The first 8 rows are patterns. Each new row is the sum of 2 different patterns, raised or lowered, with some noise. Before adding, each is slid sideways (what falls off one end comes back at the other) and multiplied by a number that may be negative. Names go in the order of the patterns.
Known rows, each followed by the names of its patterns:
[-14.6   1.6   3.7   9.2 -17.8 -22.3  -3.3 -17.9  16.2  13.9  12.5  -8.5
 -16.7 -21.4  21.3   1.2 -20.1   2.2  18.0  -9.9   0.9 -15.1  10.3   0.7
 -18.7 -14.6 -14.0 -22.2  13.6  -2.8   3.4 -28.5  -1.7 -15.0  -6.5 -13.6
  -3.1 -26.8]	Latul
[ -8.3  15.5  22.8   0.9  23.2  14.3 -16.4   7.9 -26.0 -12.8  -5.7   9.9
   7.8 -28.8  -6.0 -12.6 -22.9  15.5  -0.9 -19.7 -24.7 -19.5  26.1  -9.4
 -23.3   3.8 -10.1  11.7  -7.7 -26.5  25.4  19.0 -19.0 -18.2   9.5  -4.4
 -21.4  23.2]	tidu
[ 21.4  15.0  29.0 -25.0 -22.5  13.5   4.8  13.7 -21.8 -24.3  -8.8  -0.9
 -11.5 -26.3 -11.1  27.0  -1.1  25.2   3.6  -5.6  10.2   6.3 -26.9  17.7
 -18.8 -25.8  -2.8 -14.4  15.6  26.4  -1.5  19.7  22.5  14.9 -25.3  14.7
  28.4  11.2]	Tar
[ 26.1 -23.6  21.5   3.7  16.3  13.2 -28.0   3.9  -5.6   5.0 -23.6  -4.2
  -6.1  13.0  -9.9 -24.6  -8.9 -26.9  21.4  25.3   3.6  -0.4   2.4 -27.2
  -1.5 -19.8  13.1 -17.4 -26.2  22.3  27.3   0.8  21.1  25.9 -20.2  27.0
  17.3 -13.3]	levul
[-16.3 -19.9  -9.6  28.4  14.6   1.9  -3.8  -0.1  16.4  13.9  -4.1 -17.2
 -13.9  -0.8  -6.4 -17.2 -25.8  24.9 -14.2  -8.1 -15.3 -25.3   8.0 -25.6
 -15.2  11.0 -12.4  19.1   6.7  25.3  22.1  24.4  24.0   2.9 -11.4  23.5
  -9.5 -21.0]	figo
[ 12.7   8.4 -12.0  -1.1  18.9  -8.5  27.8  -1.4  19.9  -8.9  15.3   3.0
  25.0 -17.4 -12.3 -14.8 -13.4  12.2 -15.2  19.7  -7.9  27.8 -19.4  -1.8
   2.8   9.8 -15.1  -4.7  16.3  -9.6  -0.4  25.6  -6.0  10.7  -3.4  -8.3
  20.9  22.4]	giz
[  5.8  -4.0  -0.4  -2.7  16.6  25.3  -1.0   7.1 -13.7  21.9 -16.9 -13.3
  15.4  16.5 -19.7  -6.2  19.1 -13.8 -16.3   5.7   1.7  27.9 -29.0 -27.1
  -5.4 -18.8 -25.5 -23.8   8.0 -15.9 -16.6 -28.6   8.3  12.7  -1.3   4.8
   3.8  -5.6]	Lupeb
[ -2.1 -18.4   3.5   5.6   1.8   4.5   7.0   9.4  21.0  -3.4 -10.8   5.2
  28.9 -10.6  20.3  25.3  12.3  28.7   9.4  11.4  14.4 -24.4 -13.6  -4.7
   0.3 -22.5 -23.2   8.2 -24.9   3.7   9.1  -4.8  10.0  28.7  18.0  16.3
 -14.1   6.6]	Nivul

New rows. What belongs after each?
[29.2 69.8 21.7 30.5 30.5 37.6 42.5 81.8 44.8 61.6 60.5 67.9 24.8 48.8
 77.6 56.0 49.7 62.2 66.2 23.9 29.5 45.2 35.6 50.8 21.3 29.9 37.5 33.4
 40.2  4.7 35.8 57.7 49.5 59.3 47.0 25.7 65.8 58.9]	Tar giz
[  6.8   9.7   4.3 -19.5  -9.8  15.3 -25.0  10.6  36.1  15.8  25.3   3.3
   7.2  19.3 -19.5 -19.7 -17.1 -11.3 -26.4 -29.2  -5.0 -42.1  12.6  -3.6
 -12.2  -1.9  10.2  17.5  -2.4 -25.5   8.2 -12.4 -11.8   3.6  15.2   9.7
  13.9  16.2]	figo Nivul
[-42.1 -42.2 -20.5 -21.3 -30.1 -17.5   1.5 -14.5 -31.4 -17.0 -18.0 -25.1
 -51.1 -27.2 -23.1 -42.3   9.5 -29.4 -10.1   6.7 -16.4  13.2 -28.2 -27.6
 -11.4 -32.6 -14.1 -29.8 -26.8 -26.8  17.4  -3.9 -12.2 -27.7 -11.3   9.7
  -2.0  -3.8]	levul figo
[ 15.7  23.9  -9.2 -16.3   4.7  33.9  23.3  16.1  34.1 -26.0   3.7  -0.9
   1.3  32.5   8.9  -6.5   3.1  30.2   8.1 -31.9  12.6  -2.6  19.1 -21.5
  -1.8  16.1  23.1   9.5   8.7 -16.1 -12.0  11.2  42.5   5.1  17.0   9.7
  -0.9   4.1]	Latul levul
[36.0 38.4 17.7 35.1 28.6 46.4 28.9 51.0  3.4  7.9 46.7 27.2  9.3 37.5
 29.4 47.6 31.9 21.7 34.7 43.0 62.3 37.3 28.1 48.8 32.1 76.0 35.1 49.0
 44.2 17.7 16.9 47.1 38.8  5.0  1.6 22.3 22.1 49.6]	Latul Nivul
[ 32.2  12.2 -20.2  29.3  -0.9 -13.1 -28.3  -8.7 -18.8 -28.9  15.3   8.4
  -7.0  26.5  22.0  31.5  30.2   3.1 -14.9 -23.5  -5.4   4.0  10.1  -5.3
 -24.4   4.8  11.1   2.7  14.6   9.0   7.0  12.1 -28.0  32.1   4.6   4.6
  28.0  -8.7]	tidu figo
[ -1.9  13.2 -30.1 -14.0   7.0  -4.5  -7.9 -14.8  -4.5   8.1 -33.0  -9.3
  -6.1 -25.7 -32.4 -28.7  18.5 -18.4 -25.8 -19.2  -3.1  12.3  -7.3 -13.9
  15.0   5.7 -10.4 -15.5   3.1  -5.9  -3.4  27.1  -7.7  11.3   2.6  12.8
   1.4  -2.2]	tidu Lupeb
[15.0 39.9 19.4 19.0 13.6 29.5 30.5 44.3 28.3 20.0 25.4 25.4 15.2 41.8
 24.2 39.6 21.3  2.9 24.2 32.2 22.5 40.0 -8.3 12.5 17.1  3.4 -9.5 10.7
 15.8 34.8 -3.0 23.0 42.4 37.8 39.1 39.2 -8.4 10.2]	Latul figo
[-34.6 -27.2 -29.7 -29.6  10.1  -3.7  -5.6  -1.6 -34.0   0.4  20.0  -4.0
 -20.9  15.0  10.7  10.6 -20.1  -7.0 -18.8  -4.0 -13.6 -14.7 -31.8   8.5
 -29.3  14.6  19.6 -23.6   1.0 -30.8 -47.9   1.7 -29.1 -42.1 -38.5   3.0
  -6.4 -42.5]	tidu Tar
[ 19.9   2.8  25.8  12.3  29.7  22.2  23.2   9.3  29.2  35.3 -15.1  13.4
  15.9   5.1  27.3   2.5   0.9  50.7  18.6  38.9  39.4   5.2  22.9  16.9
 -14.1  38.2  -3.0  14.0  -5.8  46.4   4.6  13.5 -10.6 -14.1 -11.6 -20.3
  42.5  17.5]	Tar giz
[ 32.2   4.7 -18.1  -3.5  -7.0  18.7  -1.8 -11.5  -8.9  -8.3   2.5   4.2
 -30.5 -26.8  12.5   1.8 -12.7  -8.9 -24.2  10.2 -27.5  -0.8  13.2 -18.2
   6.7  -8.2  28.0  27.9  15.3  27.6 -16.5 -26.1   4.4  -8.2 -12.7  -6.1
 -38.9 -16.5]	Latul figo
[-25.4   6.9 -24.9  -2.1 -36.4  39.1  24.3  -6.6  -4.4   5.1  25.6  15.0
  19.2   6.1  -2.0  29.8   7.0 -13.6  11.7 -28.8 -12.3   1.1  -7.7   8.7
  27.6 -21.8  26.3   7.3   8.9   4.2  -0.9 -25.7   4.6 -26.5  -0.9   3.0
  35.6   3.1]	Tar giz
[ 40.3  44.0 -16.7  -0.4  12.4 -11.7  57.2  40.3  20.5  -4.1  -7.8  31.0
  38.6   6.6  12.0  20.9  55.3  10.8   3.3  35.7  55.0  10.5  -7.8  22.0
   9.5 -14.7  62.2  17.0  44.6  21.4  25.1  34.5  34.9  -1.1  31.4 -22.4
   1.2  23.9]	Latul tidu
[ -8.9  -8.4  11.8   7.9   7.3   0.4  -5.6   0.3  30.9   9.3   8.0 -25.7
 -33.2   4.5  10.7  -6.6  24.9 -22.2  -7.7 -27.4   9.7  23.6  -5.5 -45.7
 -10.3  -5.6 -27.2 -10.2 -17.4 -20.4  12.6 -34.6   6.8  -6.6   1.4  -6.9
   1.6  -1.6]	Latul levul
[-26.9 -13.1   3.5 -27.1   1.7   5.3   3.9 -12.2 -26.5 -24.2 -22.7   4.3
 -27.2   8.3  -4.5 -31.3 -21.2  20.1   6.3 -26.0   9.9  17.8   1.5 -24.3
 -26.1  25.4  27.6  12.6   5.0  31.6  23.5 -22.3  14.5  -3.6  16.2 -30.9
 -33.9 -21.5]	figo Lupeb
[46.7 13.8 35.2 68.7 54.8 53.2 29.6 21.9 25.8  6.1 51.3 32.1 40.4 35.6
 43.8 37.7 67.4 33.4 14.0 27.5 47.2 29.1 63.5 54.1 52.2 40.9 24.1 27.2
 47.1 15.6 29.3  4.9 25.3 19.5  2.3 21.0  9.5 29.6]	Latul Nivul
[-36.7  11.3 -45.0 -27.3 -25.8 -47.0 -18.6 -44.5 -17.1 -11.0 -40.2  14.0
   4.8   6.8   3.3  12.1 -34.0 -19.7 -21.2  -1.4   3.4 -20.5  -7.2 -21.0
 -11.9  -0.7  -9.9  -7.9  19.1  12.5 -20.6  -6.9   5.9  17.5  -3.2 -33.8
  10.8 -10.4]	levul figo
[ 19.2  43.7  19.7  -1.0  34.5  34.1  14.7  49.2  -0.1  42.1  61.2   4.3
  17.5  26.8  18.1  15.9  11.4  23.5  -6.5  47.0  -1.1 -16.0  14.5 -11.1
  -0.7  15.0  33.7  59.1  23.8  23.1   4.3  31.3  63.1  33.1  32.3  48.0
  29.8  30.5]	tidu Tar
[ -5.0   7.1  19.9   4.2   6.3  27.0 -23.3  -8.6   2.4 -14.0  25.1 -20.6
 -22.0  -2.2 -11.9 -14.4  -4.7   2.3 -23.0 -10.7  -3.1  -2.3  24.6  16.9
  12.7  23.8   0.5  12.6   6.9 -20.2 -13.7   9.0  19.1 -19.9 -13.4  -6.5
  -3.0 -11.7]	Lupeb Nivul
[ 23.7  26.3  -2.2 -35.8  -8.2   8.6 -10.2  -1.8  37.2 -21.9  20.4 -26.9
  -8.6  18.5 -40.3 -37.7   9.6 -27.6  -2.6  23.8 -20.5 -25.9   2.0  -0.5
  21.5 -11.7  13.1 -29.6 -12.2  36.9  15.0  17.9 -28.8  24.6  20.3  -2.6
  -4.8  -4.9]	tidu levul
[-21.3 -51.6 -13.6   1.5 -13.5 -32.8 -33.7  -6.0  -8.5 -53.4 -31.6 -13.2
  -1.9 -38.3 -23.1   0.4 -31.3 -10.1 -21.3 -49.5 -23.9 -42.8 -15.4 -14.1
 -20.5  -4.3  -7.8 -19.2 -13.7 -20.7  -7.7 -24.6 -22.9   1.7 -21.4 -22.0
   0.0 -19.1]	Latul tidu
[  2.9 -11.4  32.6  11.5  48.9  10.1   1.6  -2.2  -4.0  28.6  15.1  12.4
  28.9  -7.2   8.4  11.1   9.1  23.8 -20.7  23.8   8.9  14.9  24.0 -14.9
   0.9  42.7 -11.1 -23.9  32.5  33.6  -6.2   8.7   5.2   6.4  32.8  -2.6
   0.1  23.5]	tidu Lupeb
[ 19.1   1.8  10.5  -7.2  47.2  55.6  26.7  54.6  43.1  62.1  35.1  50.2
 -14.5  38.6  34.4  35.6  26.9  33.1  26.4  23.9  57.7  46.7  13.8  45.2
  40.4  60.5  19.8  29.6  22.3  37.2  49.2  37.1  58.4  32.2  32.0  22.3
  19.2  12.1]	figo giz
[ -3.0  17.2   4.1 -18.2  -7.8  23.8 -21.7 -31.9  -9.4 -17.9  11.6 -27.8
   1.6   2.3  21.0  -9.2   9.2 -18.9  -0.8 -21.6  13.6   2.9  -2.0  -3.9
  18.6 -10.1  21.3   2.1 -16.4   0.4  -3.0  14.0  15.4 -13.1   5.2 -12.4
 -25.8  -2.7]	Latul giz
[ -8.3  19.8  13.8 -38.1   2.1  -4.8  21.0  28.9   6.8  29.0 -14.5 -13.4
  -3.9   5.8  14.3 -10.6 -39.1 -28.5 -10.7 -24.5 -38.0 -16.8   8.5  -9.1
  12.0  -5.6 -27.9 -19.6  -4.5 -41.2  15.0 -44.7 -21.2  -3.4 -35.0  -9.2
  27.8  -7.0]	Tar Lupeb
[-29.8 -28.1  18.5  -5.5  -7.0 -29.6 -44.5   4.7  14.3 -11.1 -27.5 -11.7
   3.1  -5.7   7.7  10.2 -20.7 -11.2  19.5  -8.7  14.2  -4.7  -8.6 -19.2
   3.0  24.5  13.2  14.4  -0.6  33.3  14.0 -14.5  21.0   4.5  10.9  13.4
  14.6   7.8]	Tar levul
[ 11.2  -9.0 -27.1  -6.0 -35.7 -19.7  -7.0 -28.0 -47.8 -51.5 -43.0  -2.0
 -39.2  -6.5 -10.8 -16.3 -37.2 -18.6 -29.6 -16.5 -47.7 -55.2 -34.2 -25.2
 -23.5 -64.6  -3.9 -50.5 -31.9 -51.7 -55.5 -34.7 -31.0 -50.3  -7.5  -3.4
 -28.8 -27.4]	giz Nivul
[-12.2  31.0  20.5 -30.5 -12.1  14.4 -17.5  -6.0 -15.0   1.3   0.0 -22.4
 -15.8 -31.1 -47.0  10.7 -11.8  11.2 -50.4   8.4  -7.4 -23.3 -31.3   9.2
 -25.1 -34.6   9.1  13.0   0.4 -22.5 -49.4  17.0   1.2  16.7  25.8  28.7
   7.2 -27.5]	Latul Lupeb
[ 15.2  22.0  11.9  -2.1 -11.0   7.8   9.1   9.2  -5.5  37.0   7.7   4.4
   2.1  16.4   7.9  -7.6  -0.6  12.5   2.4  10.7 -18.6  21.0  -0.4 -22.0
 -12.8 -19.3  -2.1   8.6   0.7  16.3  26.7  -4.0  10.6  15.2  33.2  -6.1
  27.2  -9.6]	giz Nivul
[ 18.7   7.4  25.6 -34.8 -14.2  11.3  -8.0  -1.2 -40.5 -22.3  -4.5 -10.9
 -10.7 -51.1 -34.4   4.3  -7.5  23.7   6.3 -35.0  -2.8   8.6 -40.8  -9.1
 -23.9 -38.4  -4.3 -34.7   1.7  27.3  -3.1  16.8  25.3  -8.5 -36.0  -1.8
  36.3  -0.6]	Latul Tar
[-13.3 -16.6   2.2   8.1 -12.7 -21.6 -40.4   5.2 -48.1 -14.4  -9.1 -23.3
 -16.9 -12.6 -15.5 -18.7   2.7  -7.2 -25.7 -25.1 -27.5 -18.9  13.2 -37.6
 -27.7 -26.3 -16.6  -4.8   4.4 -25.8 -12.1 -49.9 -25.9 -23.2   8.1 -30.7
  -6.4 -57.1]	Latul giz
[  4.8 -14.7 -14.4  17.9   7.7 -26.0 -52.6 -38.7 -33.5 -55.2 -17.5 -52.6
 -13.3 -17.5 -61.9  -5.5 -53.1 -31.8 -53.3 -10.3  24.3 -32.2 -15.9 -32.0
  19.6   4.4  -6.8 -27.7  -0.4  24.0  -1.1 -15.7 -34.8 -58.3 -23.3 -12.7
 -26.6   0.8]	Tar levul
[  1.6  37.1  19.9  -9.6  43.7  -8.6  32.2  19.5  29.6  23.2  27.5 -11.8
  41.5  14.7  25.5  27.9  16.9  39.8 -15.3  23.4 -10.3  23.3  32.2  17.4
  -0.2  18.3  12.6  24.7  23.6   6.0   1.6  19.0  19.8  19.8  10.9  18.8
  14.0  -2.3]	tidu giz
[  2.2  45.5   2.0  -2.4  -4.6  -0.9 -16.2  -0.4  31.6   2.5 -32.8  -5.0
   0.6   7.9   0.5  28.4  21.5   3.7  -0.9  21.0  53.3  55.1  21.0   5.4
  11.7  64.9  31.5 -25.1  23.6  13.0   7.0  25.0  -4.3  23.2  46.3 -14.0
  24.6  31.9]	Latul Tar
[18.8 13.0 39.1 -5.7 19.3 18.5  5.0 41.5  9.9 30.3 18.3 27.6 16.2 17.6
 -0.9 36.0 37.4 29.0 24.7  4.2 -6.0 14.4 14.0 17.5 26.2 13.7 36.3 13.5
 38.8 30.4 -7.3 -1.3 10.7 14.5  9.7 43.0 -2.8 -0.2]	Latul levul
[ 21.1  27.3   0.5  25.8  28.4  10.9  -3.0  24.6  32.5  37.7  16.0 -15.8
  -5.6   2.0   1.1  -1.0  37.5   7.2  19.2  -9.6  30.3  39.2  -0.8  -1.6
  16.8  -2.8   0.6  25.8  -3.9   1.1  33.3  10.5  30.2   4.8   4.2  16.1
  -3.6  25.6]	levul Lupeb
[-28.6  -7.3  17.7  -6.6  -5.5  10.0  13.0 -10.0  -1.4  21.4  13.5 -17.0
  -7.1 -12.4  -5.8  13.9  -5.4 -10.3 -35.9  -2.8   0.3 -29.0  -9.0  -1.1
  -4.3  27.2 -27.0 -28.0  11.2   8.9 -35.1   6.2  -5.3 -44.3  -5.1 -32.1
 -17.0   6.0]	tidu Tar
[-1.3 13.5 37.6 35.8 29.3 36.0 38.1 44.5 26.7 14.8 31.5 53.2 25.7 61.4
 51.1 43.5 46.7 48.3 28.4 33.1 12.1 23.1  9.7 22.7 16.4 -3.5 25.8  6.0
 31.3 51.5  5.3 20.0 51.8 33.1 28.0 -1.0 38.1 16.2]	Lupeb Nivul
[  0.0  -2.2 -16.5  -8.4   2.6  -1.9 -14.4   4.4  19.5 -19.3 -11.5   3.6
  19.4  -4.3  23.7  24.5  -9.1  11.8 -31.9  31.4   7.9  19.5  19.8  22.7
  17.4   7.0  18.7   6.6  32.7  -3.5 -23.9   7.9  -6.7   1.7  12.5 -14.1
  -7.1  -3.7]	giz Lupeb
[-30.7  -0.1 -26.3 -32.5  -9.8 -19.2 -16.9 -14.1 -29.6  25.5  -5.9 -11.1
   0.4  22.3   1.6 -18.5  24.5 -19.0 -25.1   0.0 -14.9 -18.4 -41.4 -37.6
   0.9 -25.1 -20.7  -5.1  -6.9 -21.9 -18.7 -28.2  -9.5 -10.3 -27.4  -2.9
   3.1 -16.7]	Lupeb Nivul
[-27.1   1.9 -31.1  -8.9  -4.6  24.2 -29.3  10.6  -4.9 -18.9 -17.7   7.4
 -16.4  14.7 -18.9 -36.9 -10.4  -1.9 -34.2 -17.8  -1.2 -26.3  -4.6 -13.1
  11.0  11.6 -16.1  -2.7  11.5 -16.8  20.2 -10.2   9.0 -15.4  19.8  18.5
  12.5 -13.9]	giz Lupeb
[ 21.7  25.8  41.9  25.6  13.1  15.9   8.9  26.9  28.7  20.8  12.4  20.8
  48.5 -18.2  35.0  33.0  30.3  49.4  30.9  55.7  43.4   1.2  35.8   1.2
   1.9  -0.4   2.8  -0.7   1.3  21.0  36.8  11.3  26.1  32.8  38.4  56.2
  21.8   6.6]	figo Nivul
[-40.5  23.5  13.1  10.9  -8.8   1.3  -2.4 -27.2  10.4  -9.3  26.0 -23.9
  -1.2 -23.7 -16.1 -12.0   0.2 -27.4 -12.0   0.7 -16.2 -24.8 -12.2 -14.3
  -9.3  -1.9 -35.0  17.9  15.3 -14.5 -18.6  -4.7  -7.0 -13.4  -6.0  21.4
 -16.4   2.5]	giz Lupeb
[-46.8 -52.6 -39.8 -52.8 -52.5 -17.3 -67.2 -40.8 -24.7 -46.3 -12.2   4.8
  -5.5 -20.8 -55.5 -37.5 -21.2 -49.7 -40.1 -25.0 -18.6 -33.4 -24.4 -31.5
  -5.5 -33.8 -53.3 -35.4 -11.4 -55.3  -3.4  -8.6 -16.8 -21.0 -23.3 -29.4
 -21.4 -64.6]	Latul Nivul
[-17.2   0.4  33.3 -36.5 -11.1  -9.6 -17.3 -31.0 -18.1  29.8 -13.6  30.5
 -21.3   9.6 -40.8 -29.9 -19.6 -17.5  11.7 -49.1 -42.6  -2.2 -24.3 -18.9
 -47.7 -37.0  28.8   2.7  19.5  -6.9 -35.3  -8.7   7.1 -53.3  27.4 -38.6
 -23.8 -29.4]	Tar giz
[ -2.7  14.1  -9.1  27.2   4.6 -21.7  -9.1  36.2  -5.7   1.7  29.3  19.6
  18.2   4.0 -13.0  30.9  -1.9  -8.4   8.6  17.0  -2.8 -26.4  16.1  -8.7
  21.4   0.2 -14.7   7.5  17.8  10.1  15.8 -17.3   5.8  -3.3 -15.3 -10.5
 -16.0   0.7]	Lupeb Nivul
[  8.0  22.6 -20.4  36.9  45.2  29.8  40.8  34.5   2.6  -2.4  21.2  25.2
  29.3  -4.0  -6.0  18.2  24.5  21.9  17.5  15.1  30.5  34.3  -5.0  15.9
   6.3  26.9  30.1  15.3  23.7  36.6  12.0  15.2 -11.4  18.3  -3.2 -14.9
   1.3   2.9]	figo Lupeb
[-24.5 -46.6 -38.1 -26.1 -20.2 -39.3 -19.2  12.7 -10.1 -15.3 -35.9  18.7
  19.0 -19.5  15.0  -2.8  -7.8 -19.0 -14.5 -27.9 -12.5 -34.0 -14.5 -21.1
 -18.5  -5.3 -16.4 -25.2 -16.2 -19.9 -20.5 -35.0 -50.3 -13.2 -13.0 -12.1
 -53.9   2.2]	Lupeb Nivul
[  0.1 -16.2  -6.7  15.5 -23.4 -38.6 -18.1 -31.1 -39.4  14.6 -29.3 -17.7
 -16.4 -26.8  -1.5 -26.7 -19.0 -21.0 -33.3   3.0 -10.0  -2.3  -5.2  -3.1
 -18.7  -5.0 -27.6   7.7  16.9   5.0   4.9 -33.4 -39.0   2.6  -7.1 -23.0
  12.0   4.1]	Latul levul
[ -2.8 -27.3  -7.2  -0.4   0.1  26.8  -0.5  -6.7  -1.3  -5.8  11.2  11.5
  17.1  13.8 -16.7 -17.9  30.0  33.3  16.3 -14.6  20.0  31.1 -10.8  15.1
  -3.4  19.7  15.9 -31.8 -17.6  10.9  11.4  -7.3  -1.8  17.7 -22.3   6.3
 -25.6 -37.1]	tidu Lupeb
